Every row belongs to one group in each of 4 separate groupings. Each group adds its own fixed numbers to the row, and there is some noise. The rows also spread widely along 14 directions, which tell nothing about the answers.
Some rows, each with its group in each grouping after it:
[-19, 4, 22, -22, -30, -15, -12, 21, 5, -2, 20, -28, 11, 6, 20, -9, -14, -4, -11, 4, 4, -6, 3, 17, 7, 18, 8, -1, 6, 5, -3, -6, -10, 17, -7, -18, -7] | H dev Gof Togen
[-12, 16, 30, 22, 15, 4, -8, -11, 3, -14, 5, 6, -9, 8, -9, -4, -8, -11, 17, -16, 13, 16, -4, -11, 5, 7, 25, -7, 1, -6, 9, 1, 13, -4, 18, -11, 5] | Z zitug Tid nuko
[12, -7, 7, -11, 36, 41, 12, 9, -17, -20, -24, -8, -35, 19, -12, -21, -7, -36, 8, -12, -2, 10, -10, -8, 9, -15, 9, -2, -13, -29, 6, 18, -4, 27, 14, 2, 11] | D vun Gof lagas
[-21, 3, 22, 4, -30, 18, -7, 8, 18, 6, 14, 8, 0, -19, 2, -13, 16, -5, -7, 2, 21, -2, -7, -8, 5, 12, 12, -15, 2, 1, -5, 0, -6, 25, -6, 10, 19] | Z Mog foz nuko
[19, 8, -12, -11, 5, -6, 28, -16, -6, 16, 14, -9, 21, -27, 12, 1, 6, -3, -15, 7, -35, -2, 7, 14, -17, -7, -40, 1, -21, 14, 12, -15, 8, -17, 6, -1, -15] | B dev Museg miti
[-9, -2, -5, -24, -13, -8, 17, 13, -1, -11, -3, -18, 6, 16, -10, 0, 5, -8, -13, 4, -4, 0, 6, -10, 2, -8, -6, -9, -20, -12, 10, 12, 5, -8, 6, -24, -18] | D kuri Museg miti
[4, 5, -2, 8, -8, -16, 3, -6, -4, 19, 17, 3, 27, -7, -1, 5, -20, 4, 8, -17, -5, -11, 0, -12, -16, 8, 7, -9, -6, -15, 1, 13, 6, -3, -6, -12, -6] | H vun Muf kana
[-2, 0, -28, 8, 0, -16, -12, 11, -26, -6, 10, 23, -17, -12, 30, 11, -12, 7, 6, 12, -26, -9, -2, 12, 7, -6, 21, 1, 19, 17, 6, -6, 20, -40, 7, 4, 5] | B Mog Pof bugov
[-1, 6, -5, -9, 2, 26, -4, 0, 10, 3, -6, -4, 4, -7, 12, 2, -10, -8, 6, 3, 20, -23, -2, -7, 7, -9, -6, 3, 6, -24, -4, -6, 3, 16, -11, 4, 19] | D kuri foz bugov
[12, 11, -20, 24, 29, 4, 3, -21, -3, 6, -10, -8, 10, 7, 21, 35, 2, 12, -5, 17, -18, -8, 4, 21, -7, -16, -30, 15, 1, 18, 0, -1, 14, -38, 9, -5, -14] | B zitug Pof kana
[-2, 18, -34, 0, 26, 45, 25, 2, -22, -11, 5, -8, -35, 6, 13, 56, 12, -37, -17, 43, 20, -49, -36, 7, -6, -7, -4, -42, 1, -36, 36, 27, 24, -22, 30, 20, 8] | D Mog Tid lagas
[-1, 8, 0, -22, -7, 9, -5, 18, -4, -1, 19, 6, -10, -24, 10, -20, -25, -14, 3, -6, 14, -19, -12, -3, 5, 19, 26, -10, 18, -21, -1, -2, 0, 33, -9, 16, 23] | D dev Muf Togen
[3, 7, 14, -9, 6, 1, 1, -18, 29, 7, 9, -19, 35, -25, 20, 17, -27, -3, -12, 11, 3, -26, -11, 13, -5, 0, -24, 8, 8, 10, -23, -21, -4, 29, -15, -6, 10] | Z kuri foz Togen
[-9, 10, 16, 19, -1, 38, 5, 1, -6, 4, -29, -12, -1, 16, 22, 6, 4, -6, 28, 4, 18, -27, -2, -11, 13, -23, -17, 0, -17, -26, 19, -12, -1, 1, -14, -7, 34] | H Mog foz miti
[-5, 30, -34, 0, 10, 35, -2, -3, 11, 6, -10, 1, -21, 9, 17, -17, 12, 2, 4, 10, 10, -24, -5, -17, -10, -14, -21, -10, 7, -8, 8, 0, 7, -11, 20, -3, -4] | B dev Gof Togen
[1, 13, -23, -13, 10, 8, 3, 20, -28, 5, -15, -11, -8, 8, 26, 7, -29, -4, 10, 10, -6, -35, -11, 9, -2, -4, -16, 0, 0, -24, 12, -4, 3, -7, -16, 7, -1] | Z vun Pof lagas
[-4, 12, 18, 2, 13, 33, 4, 26, -11, 5, -24, -10, -23, -13, 18, 6, -3, -31, -20, 16, -3, -16, -36, 31, -15, 15, 1, -12, 9, -4, 7, -14, -10, 39, -15, 53, 44] | B vun Muf bugov
[-26, 30, -12, -26, -4, -4, 1, 36, -1, -11, -46, 1, -38, 28, -26, -37, 15, -2, -2, -8, 20, 9, -4, -27, -1, 8, 0, -9, -7, -20, 14, -11, -4, -13, 1, 4, -11] | B Mog foz bugov
[-22, 16, -4, 8, 1, -39, -24, 4, 10, -6, -24, 31, -1, 1, -6, -41, -7, 43, 36, -33, 7, 30, 25, -27, 24, 8, 15, 32, 20, 19, -20, -30, 12, -26, -17, -11, -6] | D Mog Pof nuko
[-21, -2, 24, 25, -52, -6, 0, -9, -6, 0, 47, -10, 22, 2, 35, 19, -12, -13, 8, 12, -17, -25, -6, -18, -17, -10, 23, -38, -18, -2, 28, 5, 19, -19, 23, -48, 7] | D kuri foz bugov
[-1, -35, 2, -9, -14, -11, 1, 23, -24, -7, -10, 22, -2, -6, -6, 17, 18, 10, 0, 4, -12, 17, 13, 1, 36, -7, 17, 20, -10, 17, -11, 15, 0, -20, -13, 8, 2] | B Mog foz lagas
[-9, 21, -3, 37, -12, 17, -29, -5, 14, 31, -8, 2, 14, -7, 36, -17, 9, 27, 16, -11, -1, -6, 10, 7, -6, 4, -17, 19, 18, 27, -6, -17, 2, -6, -13, 7, 6] | H kuri Muf Togen
[-5, 35, -17, -2, 5, 17, -36, 12, 13, -13, 29, -29, -26, 29, 28, -19, -31, -10, -2, 0, 26, -15, -5, 15, 2, 21, 30, -9, 42, -23, -1, 6, 6, 11, 30, -20, -18] | B Mog Gof Togen
[-2, -16, 10, -27, -1, 1, 6, -4, 24, -9, 8, 8, 22, -24, -4, 18, -11, -6, 3, 7, 28, -9, 4, -7, 34, -8, 12, 10, 5, -20, -21, -3, 1, 31, -23, -3, 26] | H vun Museg miti
[-10, -20, 15, -28, -49, -26, 22, -2, 11, 35, 33, 7, 65, -41, -4, 23, 20, 17, -12, 2, 6, -8, 10, -8, 3, 8, -19, -1, -25, 14, -14, 3, -6, 3, -29, 1, 0] | D Mog Tid Togen
[-24, 17, -25, 30, -22, 27, -15, 0, 10, 0, 4, 22, -22, -2, 26, -7, 32, 5, -2, 18, -5, -12, -3, -14, -6, -9, 3, -22, 12, 24, 12, 8, 18, -27, 24, -1, 6] | H zitug Pof nuko
[-34, 14, 29, 8, -4, 10, 1, 21, -19, -26, -24, -30, -42, 60, -10, 4, 29, -19, -4, 12, 15, 25, -2, 6, 10, 1, 14, -28, -16, -12, 46, 11, 12, -36, 32, -17, -19] | D vun Gof miti
[-6, 22, -6, 8, 24, -7, -11, -4, 13, -11, -12, 18, -22, -18, -6, -29, -7, -1, -7, -11, -15, 15, -9, 0, -8, 9, 8, 5, 19, 26, -12, -18, 9, 5, 8, 10, 3] | Z kuri Museg kana
[-13, 0, 40, -7, -48, 6, -18, -4, 9, 9, 32, 2, 18, -20, 36, -15, 11, 16, 28, 11, 31, 8, 24, 0, 39, -5, 4, 14, -5, 0, 5, -40, 2, -3, -17, -16, 18] | B vun foz Togen
[8, -9, 21, 3, 37, -11, 22, -11, -25, -30, -14, 12, -28, -7, -28, -5, 6, -25, 0, -8, -29, 38, -5, -5, 2, -6, 9, -7, -20, 14, 18, -6, 18, -22, 26, -3, -3] | D kuri foz nuko
[-33, 7, 32, 33, -25, 44, 1, 5, -5, -3, -31, -11, -15, 26, 26, 26, 63, 0, 4, 38, 21, 2, 1, 13, 23, -24, -22, -5, -21, 15, 32, -14, 5, -26, 1, 3, 25] | H zitug Museg kana
[7, 6, -30, -21, 25, -3, 19, -18, 24, 4, 8, 19, 14, -35, -17, 31, -1, 1, -22, 10, 17, -18, -6, -9, -1, 10, -4, -3, 20, -6, -20, 9, 20, 2, -2, 24, -5] | D dev Muf lagas
[-7, -25, 25, -33, -11, 18, 21, 27, -25, -23, -17, 23, -37, -8, -10, -3, 49, -19, 0, 21, 11, 30, 8, -2, 44, -22, 8, 3, -24, -3, 22, -10, 1, -12, -7, 21, 25] | B dev Muf bugov
[-16, 9, 19, -16, -14, -32, 19, 12, 11, -2, -11, -22, 25, -3, 2, 3, -4, -2, -20, 5, -22, -4, -10, -3, -21, 4, -24, -1, -24, 23, -9, -14, -9, 6, -11, -13, -6] | B kuri Tid nuko
[-19, -6, 23, 8, -27, 25, -13, 6, 14, 3, 0, 2, 12, 12, 15, -11, 0, 7, 28, -8, 30, -9, 15, -24, 30, -18, 16, 10, -4, -24, -1, 4, -5, 17, -19, -20, 27] | Z dev Pof miti
[-26, 22, -4, 7, -30, -12, -21, 16, -2, 28, -5, -7, 28, 0, 38, 13, -12, 30, 17, 7, 21, -31, 0, 7, 5, 8, -10, 9, 10, -5, 2, -22, 4, -15, -31, 1, 6] | B kuri Museg Togen
[-11, 14, -8, -14, 20, -21, -8, 38, -18, -20, -37, -11, -34, 9, 0, 5, -4, -4, -24, 13, -18, 10, -16, 34, 3, 21, 0, 7, 13, 30, -3, -10, 0, -12, 3, 21, -12] | B vun Tid Togen
[9, -3, 2, -1, 12, -22, 17, 2, -13, 3, -4, 1, 10, -11, -11, 5, -13, -12, -13, -9, -41, 4, -14, 1, -25, 6, -6, -8, -18, 20, -3, 10, -1, -4, 11, -4, -9] | B vun Tid Togen
[-5, 4, 27, -12, 15, 19, 8, -3, 2, -15, 5, 21, -32, -16, -19, -42, 13, -26, 1, -8, 3, 27, -8, -14, 8, 1, 20, -15, -5, 6, 8, -8, 3, 17, 19, 9, 16] | Z Mog Gof Togen

New rows, each followed by its group in each grouping:
[-14, 3, -3, -14, -20, -30, 12, 25, -21, 5, 13, -32, 22, 8, 18, 39, -28, -12, -22, 16, -17, -33, -21, 27, -21, 18, 3, -24, -3, -11, 10, 8, 3, -4, -5, -8, -10] | D Mog Museg bugov
[-6, -8, -1, -20, -7, -22, 13, -1, -5, 14, 9, 0, 29, -10, 1, 21, -6, 7, -6, 6, -8, -13, 1, -3, -2, -6, -16, -3, -12, 6, -1, 6, 4, -16, -10, -6, -14] | Z kuri Gof Togen
[18, 2, -12, 8, 49, 26, 9, -15, 0, -12, -27, 5, -17, -7, 2, 19, 17, -7, 2, 12, -2, 10, 0, 15, 15, -22, -29, 21, 0, 8, -5, -5, 10, -11, 8, 14, 5] | B vun Tid nuko
[-12, 34, -14, -8, 0, 5, -2, 9, 12, -8, -7, -6, -14, -1, 26, -29, -25, -11, 6, 0, -11, -29, -15, -17, -17, -6, -7, -7, 9, 0, -3, -21, -1, 16, 4, -12, 14] | Z Mog Tid bugov
[0, -1, 6, -15, 12, 3, 23, 3, -5, -13, -14, -12, -7, 8, -10, -5, -1, -25, -11, 4, -15, 6, -9, -2, -11, -8, -10, -13, -19, -7, 11, 1, 3, 4, 12, -9, -2] | D vun Pof bugov
[-21, -15, 1, -35, -26, 14, 18, 27, -11, -9, -35, 9, 5, 1, 14, 9, 14, 6, 15, 26, 16, -22, 3, -24, 32, -34, -18, 4, -23, -11, 0, -10, -5, -3, -32, 0, 32] | D zitug Pof Togen
[6, 7, -23, 4, 18, 6, -16, -4, 11, -4, 2, -1, -1, -3, 13, 11, -19, -6, -5, 0, -2, -10, -3, 14, 3, 1, 6, 7, 25, -4, -13, 5, 11, 8, 9, -4, -1] | H vun Museg bugov
[-9, 23, -14, 29, 13, 19, -14, 0, 12, 13, -24, 9, -3, -2, 20, -18, -7, 13, 12, -10, -5, -13, -7, -5, -12, -2, -13, 9, 16, 10, -13, -7, -1, 8, -10, 9, 14] | Z Mog Pof nuko
[-9, -7, 4, -22, 19, -23, -11, -6, 31, -30, 8, 30, -7, -30, -19, 1, -16, -7, -12, -2, 8, 16, -1, -11, 28, 4, 38, 14, 30, 18, -35, -7, 12, 16, 3, 2, 12] | Z kuri Tid bugov
[21, 2, 29, 3, 39, -19, 20, -4, -37, 7, -3, -4, 1, -16, -14, -1, -27, -24, 1, -25, -28, 19, -11, 25, -17, 25, 7, -4, -13, -7, 20, -11, 7, 1, -5, 23, 2] | H vun Muf miti
[5, 2, -3, 8, 21, 10, 4, -2, 13, -8, -19, -6, -4, 4, -12, 2, -7, -10, -17, -8, -13, 0, -9, -3, -9, 3, 1, 4, 2, 8, -19, 17, -2, 17, 14, -2, -5] | B dev foz lagas
[0, -20, -1, -4, 12, -1, 12, -12, 7, -30, 11, 36, -1, -21, -6, 27, -21, -17, 10, 7, -4, -10, -8, -31, 21, -26, 41, -9, 10, -7, -13, 10, 24, 4, 11, -11, 36] | D zitug Muf bugov
[28, -31, 15, 18, 10, 14, -13, 6, -47, 14, 18, -14, 9, -8, 38, 41, -21, -14, 2, 4, -28, -6, 2, 56, 12, -3, 6, 21, 2, -1, 11, 7, 2, -7, -9, 14, 13] | B kuri foz bugov
[20, -23, -13, -29, -3, -36, 10, -30, 22, 4, 58, 5, 50, -53, 10, 28, -19, 2, -25, 10, -26, 0, 13, 17, 3, -3, -6, 15, 10, 25, -31, -6, 18, 2, 3, -16, -15] | D kuri Museg bugov
[-11, 3, 2, 10, -5, -11, -6, 33, -9, 0, -36, 2, 3, -2, 8, -19, -37, -7, 4, -23, -41, -20, -22, -11, -21, 6, 9, 0, -3, 21, -21, 7, -18, 35, -17, 0, 26] | H vun Tid Togen
[-16, -15, 21, 51, -4, 5, -19, 9, -32, -15, -6, 6, -16, 27, 21, 30, 8, 0, 29, -3, -6, 8, 4, 7, 33, -12, 37, 4, 1, 12, 22, 17, 17, -39, 12, -18, 18] | H Mog Tid miti
[22, -1, -6, -11, 36, 5, 18, 0, -21, -11, 6, -6, -6, -17, 12, 21, -35, -29, -15, 10, -28, -17, -23, 24, -10, 2, 6, -4, 3, -4, -3, 1, 9, 14, 8, 13, 8] | B zitug Museg lagas
[-11, 2, 16, -6, -29, 1, 6, 6, -14, 14, 17, 35, -9, -45, 5, -40, 32, 0, 10, -6, -3, 20, 8, -17, 5, 7, 4, -7, -13, 17, 20, -27, 7, -11, -15, 26, 19] | H kuri Muf nuko
[-14, 38, -20, 13, -4, 11, -23, 33, -22, 18, -21, -44, -21, 33, 42, 8, 8, 3, -18, 14, -7, -16, -7, 49, -19, 18, -30, 5, 16, 9, 25, -10, -2, -30, 3, 16, -24] | B kuri Tid bugov
[-4, -2, -1, -16, -10, -6, -12, 18, -8, 16, 15, 1, 11, -1, -5, -11, -17, -3, 4, -22, 14, 1, 6, 2, 4, 17, 19, 4, 7, -28, 2, 12, -2, 12, -12, 2, -8] | Z kuri Museg bugov
[-3, -5, -6, 8, -4, 10, -1, 15, -8, -11, 9, 14, -15, -1, 5, 10, -4, -10, 1, 1, -2, -7, -11, -8, 6, -2, 30, -12, 6, -10, 3, 23, 6, 2, 9, 0, 13] | B dev Muf nuko
[13, -13, 11, -24, -11, 32, 0, -11, 46, -12, 17, -10, 8, -10, -11, -39, 7, -21, -11, -9, 7, 14, 14, -21, 11, -15, -5, 6, -9, -2, -29, 11, -13, 55, 16, -36, 0] | H vun foz Togen
[-6, 2, -9, -12, -24, 28, -4, 20, 9, -1, 15, -4, -20, -8, 13, -23, 23, -15, -26, 18, -2, 1, -4, 7, -3, 6, 6, -12, 2, 7, 0, 10, -2, 16, 13, 7, -1] | B vun Pof lagas
[-5, -28, 37, -3, -20, -18, 18, 21, -42, 19, 12, 8, 23, -28, -1, 26, 8, -7, -10, -1, -16, 9, -9, 27, 7, 23, 13, -4, -21, 11, 10, 3, -2, 1, -28, 34, 17] | D Mog Museg lagas
[-38, 19, -5, 7, -41, 10, -6, -2, 34, 26, -27, 4, 31, -3, 32, 1, 35, 37, 14, 20, 24, -22, 14, -22, 4, -22, -44, 15, -2, 16, -4, -33, 5, -19, -32, -3, 16] | D kuri Pof bugov
[8, -2, 19, -8, 0, -9, 18, -15, -4, 25, 28, -2, 40, -46, 6, 31, -12, -12, -11, 6, -2, -19, -15, 17, -14, 15, -14, -12, -11, 3, 3, -7, 1, 14, -15, 15, 12] | H vun Tid Togen
[-4, 25, -46, -6, 18, -1, -6, 5, 13, -21, -16, -3, -24, 6, 20, -5, -9, 5, -14, 20, -18, -19, -6, 1, -7, -11, -12, 1, 22, 20, -10, -4, 12, -17, 25, -17, -15] | B dev Pof Togen
[9, -5, 15, 3, 48, 45, 3, 7, -29, -25, -21, 23, -50, -20, -6, 10, -22, -44, 17, 2, 20, -12, -28, 6, 29, -3, 41, -14, 9, -40, 18, -2, 9, 27, -3, 43, 61] | H vun foz miti
[-6, 26, -1, 26, 13, -26, 8, -18, -15, 4, 16, -6, 10, 7, -1, 18, -19, -1, 9, -15, -10, -7, -7, -6, -23, 15, 12, -22, -3, -5, 25, 4, 25, -37, 23, -17, -16] | D Mog Tid miti
[-9, 2, 5, 19, 10, 15, -15, 12, -12, -9, -23, 19, -28, -12, 17, -20, -5, -6, 9, -4, -14, 4, -9, 4, 10, 3, 21, 10, 15, 22, -3, -10, 6, 6, -7, 20, 30] | H kuri Pof lagas
[10, -19, -37, -54, 11, -45, -4, 41, -29, -31, -3, -7, -12, 19, -16, -2, -41, 2, 3, -15, -11, 4, 13, -1, 32, 5, 24, 21, 9, -17, -20, 25, 0, -9, 0, -26, -37] | D Mog Tid Togen
[-6, 4, 5, -8, -13, -3, 20, 11, -20, 27, 18, -2, 17, -26, 5, 19, 10, -10, -24, 13, -6, -15, -13, 21, -24, 25, -14, -26, -14, -1, 22, 3, 1, -7, -13, 31, 0] | H zitug Pof nuko
[10, 3, 2, -12, 26, -5, 45, -20, -2, -31, -9, 7, -4, -14, 7, 25, -5, -21, -2, 28, -25, -13, -19, -17, -1, -33, -14, -9, -20, 8, 5, -19, 19, -15, 14, -17, 16] | B Mog Muf lagas
[-25, 6, 14, 12, -10, -5, 6, -3, -6, -11, -15, 14, 1, -4, 24, 40, 12, 8, 17, 31, 13, -15, -4, -9, 26, -15, 1, -2, -2, 8, 15, -22, 22, -36, -13, 0, 23] | H vun Muf lagas
[-13, 51, 19, 52, 12, 24, -12, -19, 25, 23, -15, -23, 3, 16, 14, -28, 0, -4, 7, -24, -4, -3, -16, -11, -47, 10, -18, -10, -3, 14, 12, -12, 2, 7, 24, -13, -1] | B kuri Tid Togen
[-8, -16, -15, -50, 13, 7, 21, 2, 27, -32, 1, -9, -2, -3, -17, 43, 12, -16, -36, 42, 25, -16, -6, 0, 28, -16, -7, -8, 8, -7, -20, 21, 6, 9, 14, -8, -7] | D dev Gof Togen
[2, -1, -6, 10, 11, 15, -13, 22, -10, 17, -8, -5, -7, 7, -12, -5, 3, -9, -9, -26, 8, 6, 0, 18, 0, 27, 15, 6, 11, -9, -2, 31, -8, 15, -4, 26, -3] | H Mog Tid miti
[-15, -4, -10, -14, -36, -6, -32, 32, -14, 2, -3, -4, 6, 26, 29, -13, -2, 31, 35, -5, 24, 3, 34, -3, 48, -14, 6, 37, 4, -16, -1, -6, 1, -23, -22, -29, -10] | B kuri Museg Togen
[-1, 4, 12, -5, -14, 1, 3, -1, 11, 7, 20, 14, 3, -25, -16, -40, -3, -11, -7, -22, -10, 11, -3, -20, -14, 17, 17, -12, -5, 6, -8, 3, -2, 24, 6, 2, 0] | Z Mog foz lagas
[-13, 36, -8, 7, -32, 3, -9, 10, 6, 37, 6, -8, 9, 10, -1, -44, 22, 15, -2, -25, 1, 7, 12, -19, -35, 20, -16, -7, -16, 1, 13, 4, -6, -13, 6, -4, -29] | B zitug Tid kana
[2, 10, -9, -25, -9, -13, -23, 22, -7, -9, 25, -19, -20, 12, 1, -29, -9, -2, -10, -11, 8, 23, 17, 19, 11, 29, 20, 3, 22, -8, 5, 7, 8, -4, 17, -11, -40] | D vun Muf Togen
[6, -2, -16, 20, -1, -29, -6, -26, 19, 2, 32, 14, 29, -8, -5, -5, -20, 14, 14, -32, -21, 8, 19, -29, -6, -3, 21, 6, 7, 14, -19, 19, 20, -17, 24, -42, -20] | D Mog Tid miti
[-23, 29, -7, 14, 9, 10, -23, -3, 17, 0, -23, 3, -3, 13, 21, -9, -21, 15, 26, -6, 21, -22, -6, -18, 4, -5, 4, 6, 24, -6, -10, -15, 9, -2, -4, -6, 14] | D kuri Gof Togen
[-11, 10, 0, 8, -30, 14, 9, 3, 8, 2, 24, -8, 10, -6, 27, 1, -1, -10, -1, 11, -7, -29, -13, -13, -19, -5, 0, -28, -5, -4, 6, 4, 4, 12, 6, -17, 15] | D Mog Muf nuko
[-9, 0, 3, 0, -14, -3, 2, 18, -24, 7, -11, -13, 5, 22, 6, 26, 4, 5, 4, 10, 7, -8, 0, 6, 5, -1, -7, -8, -17, -14, 20, 9, 4, -29, 1, -11, -14] | B vun foz Togen
[-22, -1, -6, -1, -25, 1, -2, 10, 3, 0, 11, 15, 4, 5, 4, -9, 8, 10, 15, -4, 10, -4, 6, -30, 11, -8, 15, -10, -2, -8, -3, 13, 5, -9, 0, -15, 5] | D Mog Gof nuko
